The first 9 rows are patterns. Each new row is the sum of 2 different patterns, raised or lowered, with some noise. Before adding, each is slid sideways (what falls off one end comes back at the other) and multiplied by a number that may be negative. Names go in the order of the patterns.
Known rows, each followed by the names of its patterns:
[  3  -7  13   6   7  12  -5  -4   1  -7  -7   3   3   4 -18  -7  -5  -1
   2  -8 -10   5 -17  -3   4   0  -5  -7   1   0  -4  -9  -2   6  13  -9
   5   1] => mibu
[  1  -2  -1   5   9  -8   4  -5   0   3  -1   1   3  -4   5  10   6   8
  -2  11  18  14 -13  -8  10  -4   7   2   2  -2   6  22  19  -7   9   1
   0   9] => pusep
[ -1   2  -3  -4  21   5   3   3  12  17 -16  -1 -12  -7  -1  -2  -3  20
  -7  -4 -11  10  14 -10  -5  -9  -7  16   4  -7  -2   7   1  10   7 -15
  -2   7] => bepi
[ 17   8  -5  10   3   6 -14 -10  -6  -6   7   9   5  -1  -7   2  18  -9
  -2  -1   0 -10   8 -22   3   4  -8   8   8  -8 -11  -4   4   3  -6   8
  -6 -12] => fil
[  3  -4   8   1   1  -9   8   7   5  -3   6   4   0  16   3 -10  10 -13
  10 -15   0   8  20   9  10  13  14   6  -3   5  21  -9  15  -5 -17   2
   2 -25] => nad
[ -4   9   4   8   7  -2   4  11  13 -13   4 -19  -3 -10   5 -12  17 -23
  17   3   0  -4   4   4   6  -4   2  -2  -9  -2   4  -5   2   3   1 -14
  -2 -11] => Menob
[  3  -1  -8   4  -9   3  -9 -16   9  20 -10  -3   5 -10 -10   0  -6  -2
 -17  -2  -8   2  19 -16  -3   2  -6   0   3  -2 -11   9  -4  -7 -12 -11
   7   2] => selez
[ 26  -2  -3 -11  19   2  -5  -7  -4  -2  -3  -8  -2  -4  16  11 -11   9
   3  -7 -12  -4   0  -2  -8   6  -4   3  -1 -22   6  19  22  14  11  -4
   3 -16] => Rut
[  3 -10   8   9  -6  -1  -1  -9  -1  -6  14   2   5  13  -2   6  -6  -4
  -5 -18   8  -7 -19   0  -1  -9   1  -5  -9   4  12   5  -2   9  29   7
   8  12] => nolaf

New rows, each followed by the names of its patterns:
[ -5  10   0  -9   6   2  10  -7 -12  12   1   0   1 -17   0  -3 -12 -16
  12   0 -12  16  -3  -5   0   2  -1 -14 -30   4  -8  -2  -8 -19  13   4
  11   3] => pusep bepi
[ -6  -7 -24 -32 -15 -17 -21 -14 -29 -28   0 -27 -22 -12 -17 -17 -18 -29
 -19 -20 -24 -26 -23   7 -22  -3  -9 -12 -19  -3 -25  -5  -2 -11 -26 -25
 -13 -17] => mibu bepi
[ -9  -3  10  -1  -6  -4  15  -3   8   1  17 -13  14 -19   1 -14  -5 -20
   1  -9  -1  -8   0 -11   2   6   0  -9   4  -3  -7   5   8  -9  11 -10
  -4 -17] => nad Menob
[  9  10 -12  -5 -15  28   0 -20 -19  12   0  -4 -16 -14   2 -19 -11   1
  -5  10   4 -12   8  -1 -16 -15   0  11 -12  -5   6  -3  -5   9 -18  11
  28  16] => mibu Rut
[  6   6 -14  -2   6 -21   5  -2  -3  -4 -11  -2  32 -17  -7 -12   7   1
  -1 -28  -6  -4   3   9   1 -12  -6  -6  10   7 -20   5  -2 -14  16   4
 -10  25] => bepi fil
[  4   4   5  -9  -2   8  -4 -16  14  -3  13   6  -2   1  24   5   2  -9
   9  -8  11   2   1  -2   3   2   3   3 -13   2  18   8   8   1  18   8
  -6   0] => mibu nad
[  1   3  -3  -1   5   3   4  11   9   0  -7  -7  -6   2   2 -10  -2   6
   2  21  -4  -6   2   9 -14  20  -5  -2   4   3   8  -1   0   2 -13  11
   7  -1] => Menob selez
[ -2   0 -17 -16 -16 -20   0 -11  -3  -8  -2  -4 -17 -36 -25 -21 -11 -27
 -40  -8   4  -4  14  -7   2 -13 -19 -21  15 -17 -24 -25   2 -10  -6 -10
 -22 -18] => bepi Menob
[ 18  13   3  -6  -5   1   5   5  16   5   9  10  -1   2   5   5   0  11
   4   9  -6   7  18   0  14   8 -14   8   3   4  10   0   7   1   3   9
  11   5] => fil selez
[-11  -2   1 -12  -9   3 -17  -5   4   5   0  22  -3  -3  -2  -9   2   1
 -19   1  12  -5  -7   0  -8 -19  -2   2  -9  -3 -10   6   2   9 -27  -9
  -6 -15] => nad selez
[-10  -3  11  -9   1   4  25  10   9  19   9   7   2   0   2   2   8 -13
 -26  -3  -3  -1   4  10 -20  10  18  16  -8  13  35  16  15  17  10   0
  14  16] => Rut nolaf
[-13 -11  -3  13  17 -14   1   0  15  -4  -7  19   6  -2  -1   6  11   0
   1  -8   0   8 -13 -15  13   2   1  -4   8  -9 -11  -6 -15   5  18  -6
  -7  -9] => mibu Rut
[ -4  18  -5  -8   2  14  -5   4  11 -10 -13   6 -13  -3  10   8  -7 -14
  -7 -17  -7  -8  12 -16  -2 -15  16 -15  -3   2  14  -6  21  -2   2   7
  -6 -22] => fil Rut
[  1   9   6  11   6  -6   6  19   3   0   5  -1 -22  20 -19   2   8  -8
   6  10   0 -17  -1   9  12   3   4  -7 -13  17  13  -8  17   1  12  -3
 -15 -19] => fil selez
[ 14   7   2   2  10 -15   7  -3 -15  12  10   0  14   9  -1   6  12  25
  12  17  27  10  19  23   5  15  15  11   3  10  13   1   6   6  24  11
   6   5] => mibu nolaf
[  5  -1 -13   4   1   6  -8  -6  -5  10  19  -3  -3   4 -11   8 -10  -3
  -8   4  13   3  11  12   0  -2   6  18  -9   7   3 -15   7   3 -20   4
  -2   5] => pusep nad
[-1 19 28 -4 13  5 22 25 15 14  3  6 12  5 19  4 -6 19 11 11 12 16  6 36
 11 12 15 10 16 27  9  7 14  4 20  3 17 19] => pusep fil
[ 11   6  -1   8  14   9   7   6  11  34  28 -10  11  18  -1   2   5  10
   5   5  28  18   6  13 -10  13  30  28  19  17   8  17 -11  34   3   6
   0  24] => pusep Rut
[-36  -2  -9 -12 -13 -10  -7  -9 -14  -8 -22 -24 -10 -35 -10 -13  -6 -14
 -10 -24 -14 -27 -22 -13 -11   3 -14 -26 -37 -31 -28   3 -13   3 -38 -15
  -5   3] => mibu Rut
[-10  -6 -27 -24  -5 -23 -15 -14 -15   9 -36 -38 -42 -43 -27 -20 -16   0
 -39   0 -22  -2 -20 -21 -13  -4 -16 -12  -7 -14 -27 -19 -31 -37 -34 -34
 -28 -23] => Rut nolaf
[-11   8  12   5  -7   9   2  -3  13  13  -8  17 -11   2 -18  -7   2  20
   5   0   3  23   2  11   6  27 -13  23 -18   1 -12  -1 -23   5  -8   4
  -4   3] => nad Menob
[ -9  -9   8 -32   1 -28 -16  -1   3  -9  -7   1   4 -15 -14 -14   4 -20
  -2 -19 -28 -16 -10 -30  -9 -13  -9  -6  -1 -13 -17 -14  -4 -20  -5 -10
 -14  -2] => pusep nad
[-15  -6  -3  -4  -6 -22  -3   3   2 -28  -5 -28 -16 -12  -6 -30  10 -44
  10 -20 -14 -12   4  -3   0  -8  -1 -11 -23 -11   6 -24  -1 -13 -23 -25
 -14 -41] => nad Menob
[16 18 20 18 -7 11 -7  7 16 -7 -1 27 -6  2 -5 26 26  4  9 -5 -6 16 11  8
  4 -1 15 17 13 -4 14  6 25  7  2 11 17  5] => bepi fil
[-16 -10  -4 -22 -13  -3  -2 -42 -28 -16 -26   3 -27 -37 -43 -29 -11   0
 -33   1 -45 -21 -11 -12 -41 -26 -14  -9 -27 -17 -25 -16 -19 -20 -35 -30
 -18 -26] => pusep Rut
[ 18 -22 -12  -1   2  -9 -15 -10   7   7 -10  10   0  -4  -5   8   0   3
  22  -5   4   1 -18 -14  -8  -6   4 -23 -19 -20   9  -5   7 -10  11 -24
   5 -15] => mibu Menob
[22 26 -2 14  0  1  6 -9  8 -2 -8 10 -3 -1  1  0 -2  5 14 10 -1 14 32 13
 15 11 13  8 19  1 -6 10  0  1  3  0 13  9] => pusep nolaf
[  5   9   2   4 -13  13  -6   6  -4  12  11  13  17  -1   9  14   3   9
   9   5  12  14  -9  -8  -8   4   3 -19   4   2  -8   5  21   6 -13  13
  -9   3] => Menob nolaf
[  2  10 -13 -11   0  20   4  -4  -2   2 -26   2   7  -9  -8 -10 -10  -5
 -12   1  -3   5  17 -13   5  -7  -5 -13  -8   8  -4 -10  -7  -8 -11  -9
 -14 -10] => mibu nolaf
[ 15  17   4   8  19   3  12  13 -11   1  13   8  10  -7  -2  20   9  10
   3  10  23 -18   4  -1   1   2   0   4  22  -2  -3  -4  18  26  -8   4
  -1   2] => mibu bepi
[ 12  12   8  -8 -21  -7 -10  -3  12   1   5  -3   7  34 -15   5  17   1
  -8  18 -22   9  13 -11  -1   4  -6 -18 -29  -2  -3 -15   6   4 -18   9
  13  -4] => fil nolaf
[  7 -32 -14 -23  -7  -7  12 -34   8   1  -8  -5   1 -14  -2  -7  -5  -8
 -18 -11  12  -9  -4  -2   2 -10 -20 -19 -19  -3  -4  -1  -3   4  -8   1
  -2 -13] => bepi Menob
[-22 -36 -17 -16 -13  -5 -24  -2 -11 -17 -11 -13 -25 -21  -6 -25 -23 -27
 -32 -14 -21  -8 -18 -20  -7 -26 -12 -28 -31 -15 -15 -20 -24 -26 -25 -25
 -24 -22] => selez nolaf
[ 21 -10  -3  -4   6  -9  11  -9   6   1   0   8   6  -6   5   1  16   8
 -12   5 -10 -14  19   5 -13   0  17   3   7  -4   6  -8  19  -5  27 -14
  -7   4] => fil Menob
[-11  -6 -11   2   9  10  -9 -15  13  22  23  -1  -8  -4   5   9  -8  -3
 -11  -3  20  -7  -4  -5  -3   3   2 -19  -3  -7   1  -5 -11  20  -2  18
  21  12] => pusep bepi
[  6  -1 -11  16  -4 -13  -4  -3   0   5  -5  10 -14   1  -4 -28   6  10
  21  14  12  12  -4  -7  35  -3  -2  -1  14   6   5  -8 -13  -5  -1 -14
 -25  -9] => Rut nolaf
[ -2  -8  -8   6 -17 -10   8   4 -16  -9 -19   5  17   1 -11  -7   1   7
  -7  -9  -8 -13  -9 -13 -16  10  -5   9  10  -3  -8 -15 -16  -3  -3   3
 -10 -32] => mibu bepi
[-11  -2   2  -5  -3  -8  -6 -12  -2   6   7  -8  -5   4  -6 -21  -5  -7
  -4 -22 -15   3   0  19  -8  -2   1  -4 -14   6   0  -2  -1 -14  -1  -6
  -3   8] => bepi selez
[  8  -1 -24   5  15  25   9   1 -10  15  -7  22   4  -5  -8  20   6  -5
 -18 -13   7  -6  -5   2  -7  17  16  -7   9   0   1 -11   3   4   0  -4
   8  -2] => pusep Rut
[ -3  11 -14 -13  -3  -4  -6 -19  -2 -17   1  25 -22   5  -4   4   0  -1
 -15 -16   3 -13 -16 -15  -9   4 -11   9 -11  -4  15 -10   2   7 -17  12
  15 -10] => nad selez
[  3  22  -9  -8  -3   2 -19   6 -28   0  17 -16 -12 -15 -24 -24  -5  -4
  11 -32   4  -8  -7  -5   0  -6  10   1   2 -16  -7  -9  -7 -11  -5   8
 -13 -14] => fil Rut
[ -1   2  11   7   8   8   4  -6  18 -18  -2  -6   5 -14  19 -31  14   6
  -6   5  10  -3  -3  -5   6   2  -9   6  -1 -11  15   9  -2  -1   1  -2
 -12   0] => fil Menob
[13 12 11 11  9  6  8 -5 -7 13 12  6 14 18 -2 12 27 -1  9 17 14 18  7  2
 -5  3 12 -5 -8 -2  6  9 -3 -2  7  2  7 13] => selez nolaf
[13 18 25 45 25 17 27 25 13  9 24 -9 10  4  9  2 21  6 28 19 24  8 20 11
 15  4 -2 17 -1 -6 16  7  5 15  9 -8 13 13] => Menob nolaf
[-21   2 -33  -1  12   6   7   7  -7  -7 -28  26 -11  -3 -14   9  -1  -9
 -14  -4 -11 -17 -18 -15  -6  -2 -13 -29  17   6 -20 -11 -16  -6  -9 -10
  -5 -30] => pusep Rut
[-11   6   5 -19  -9 -16  -6 -12   6 -23   5 -29   2 -11  -7  -9  -2 -17
  -7 -15  -7  -8 -23 -17   0 -25  -9  -3  -6 -25 -15 -18 -11  -2 -11  -1
   2  -1] => mibu Menob
[20 12 14 22 13 14 10 17 17 24 39  7 18 23 18 19 18 15  5 32 11  2  0 20
 34 17 29 16 13 25 13 21 -1 -6 36 36 11 19] => pusep selez
[ -4  -4 -11   0   2 -11 -13 -18 -10  -1  -5   3 -13  -5  14 -11  -5   8
 -13 -10  11  -6  -6   3 -10 -13  -8 -18 -17 -31 -14 -20 -26   1   3  -5
  -9   0] => bepi nolaf
[-16  -3 -10   2  -3   3  17  -7  -1   5 -14  -7  10  -7 -10  12   4  -2
  -9  -7  11  -2   5  -3  -5  17 -11  -9 -20 -20   1  18  -9   8 -12  -6
  -5   6] => selez Rut
[17 11  3  6 56 24  9 16 26 36 11 20  7 -6 20 34  7 20 31 14 32 32  9 16
 21 30 20 24 18 41 29 25 22 39 35 -3 16  3] => pusep bepi
[ -4  -1  11   0  -8   2  -1  -1  -8  13  -3   8   3 -12  -6  -8 -11   3
   0  -9 -10   9   0  26   9  -2 -12  14 -21  23 -17  -4  -3   5   8   5
 -13   7] => pusep Menob
[  9  -8  10 -11 -10 -13  -7  -8 -14   2   6   4   7  -1 -19   6   4  24
  15  17 -12  -8  -9  26   4   2 -21  13   5  -3 -11  -4  -9  -8   2  -1
  -9  14] => bepi Rut
[ 17   5  10  18  20  39  35   3  23  22  22   9  16  -4   9   9  24  -5
  29 -10  25  17  11   9  17  12  21  17  20  18   4  20  32  21   1   7
  21  -3] => pusep Menob
[  1  11  -2   3  17   4  -1  -2  12 -12 -13  -1  -6 -11  10   1  -6   4
 -15  11   9  -4   9 -30  28   1 -12 -15 -11 -15 -12  -5 -16   4  -1 -11
  16 -24] => nad selez
[-36 -27  -8 -13 -41 -17 -14 -17 -12 -19 -20  -8  -7 -10 -27 -17  11 -17
 -12  -3  -6 -20 -11  -8 -15 -20 -14 -23 -16  -6 -10 -27 -27 -16 -24  -9
 -21  -8] => Rut nolaf
[ -1  10   0  -4  -4   6   3  10 -12   1  16 -10 -17 -24 -19 -15   2  -2
   4 -26  -6  -2   6 -23  -7   0  -1   1   2   2   7  -5   5  -8  -7  -3
 -18  -3] => pusep Rut
[  9   0 -10   5  -2  19   9 -14  10  11   6   4  -9  -2   9  -4  -3  -1
  -3  11   6   5   1   1   3  10   6 -19   6  -1  -3 -13 -17  23   7  16
   9   1] => bepi selez
[  4 -12  -5  -4 -15   6   2  -7   6   9  -6  -3  -2  17  -3   3  -7  -5
  14  13  -1  21   1  -2   6  12  -2   2 -13   1   3   5 -13  -2  -6   5
   1  -4] => mibu Menob
[  6  -2   4  13   6   0 -14  -4   9  -9  10  -6 -10  12   9  10  21  -4
  10 -12 -10   1  -5   4   6   6   4 -12   3  10  -9  -1  -2   0  -7   3
 -17   8] => pusep fil
[  9   2  -2  13 -11 -26  10  -1   0  11  12  13   0   7  28   2   8   6
 -16  18  10  -4  -3  -3  -1  -4 -11 -13  -1  -2   8  17 -12  -8   1   2
   7   3] => selez nolaf
[ 17  -6 -13  19   4  -6  21   2   6  17   9  20   4  16   6 -14  17   9
   9  24   0   8  11  20  -8  23  21  25  28  -4   2   5   3   9   5  20
   8   2] => mibu selez
[ -5   0 -20  -2   1   6  -2   0 -16  -3 -15  -7  12 -14 -11   7  -6  -7
 -10   6  19   8   7  -8 -13  -1   6  -1   9 -16   3  -1   2   2   5 -10
  19   1] => mibu fil
[-27 -16 -14  -4 -17 -26 -37 -32 -30  -1 -14  -3 -36 -19  -9  -2 -37  -5
 -13 -17 -16 -14 -10 -14 -17 -13 -22 -25 -16 -37 -13 -18 -11 -18 -13 -29
 -18 -29] => mibu Rut
[ -8   1 -21 -16 -10 -24  -3  10 -12   6 -20  10   7 -19 -25 -14 -13 -24
 -13 -27  -1  -7 -30   9 -14  -7   3 -10  -5  19 -12   4 -17 -15   6   8
 -17  -5] => fil nad
[  7  42  11  10  13  10   1  -1   8 -13  -4  -1 -10  -3   5   9  -1  -2
  20   8  -1  -9  -9  -9  -8  10 -11 -20   5   0  -2   5 -15 -10   8  11
   6  -4] => bepi nolaf
[ -4  10  -4   0  -3 -10   3  -2  16   5  -2   4  -8   9   1 -16  21  17
 -11  -2   7  -2  -8  -1  -1   6 -12  -6 -16   9  10 -13  -5   7 -16  -6
  -4 -11] => mibu selez
[ 11  -5   9  16  14   7 -13   8  -3   3   7   5   1  -5   4   6   0 -10
   9  11   4   8   8   0  21   9  21   5   8   7  -5  12  17   2   4   3
   3   9] => mibu selez
[ -7  10   3  -2  12  15   7  -3  11   7  -3   2   6   1   3  12   0  -1
   6   9  14   4   0   8  14  -3   5  14  -1 -10  11   4   6  -5  11  -4
  21  17] => fil selez
[ 10   1 -12   8   4  -3  -6  10   2   4   0 -16  12  20  17   6  18  -5
   3 -15  30  -9  -6 -13  12   6   0  -6   2   4  -2  -9  -2   9  20  15
  -8   9] => mibu Rut
[ -3   4  21  -4   3  11  13  -3   4   4   7  23  -6 -12 -10   2 -11  13
   4  23 -24  18  14  21  -2   0   7  13   3   2  11  16  11  -4 -14  -9
  15  -1] => mibu Rut
[-27 -10  -9 -15  -1  -4 -16 -25  18 -11   8 -11  -4  -2   9 -16  17 -26
  -2 -11   3 -15 -21  -1  18 -14  -4   9 -10 -16   1 -11  -8 -19   8  -8
  10  16] => Menob selez
[  1   6  29  -9   4  -5  14  10   5   4   1   6  13   4  -1  -3   5   6
  14  12 -21  -2   6   2   6  -5  -6  24  -4   4   9  14  14 -13   3  -5
  -4  -4] => mibu bepi
[ 11   4  13   1 -17   6  11  -9   0   2  -8 -11  -8   5  -1  11  16   4
  10  -7  -1   4  -8  -2  -4 -32  -2  -9  -5  -7   7 -25  15  14   4  -4
  11  32] => Menob nolaf
[ -1   8  -1  11  -4 -15   9  -3   1   6   7   4  -8   0  16  -1  -2  -7
 -13  -1   1 -20  -2   8 -20  -1  -2 -19  -6  -1   0   7   0   3  -9 -15
  28  11] => mibu fil
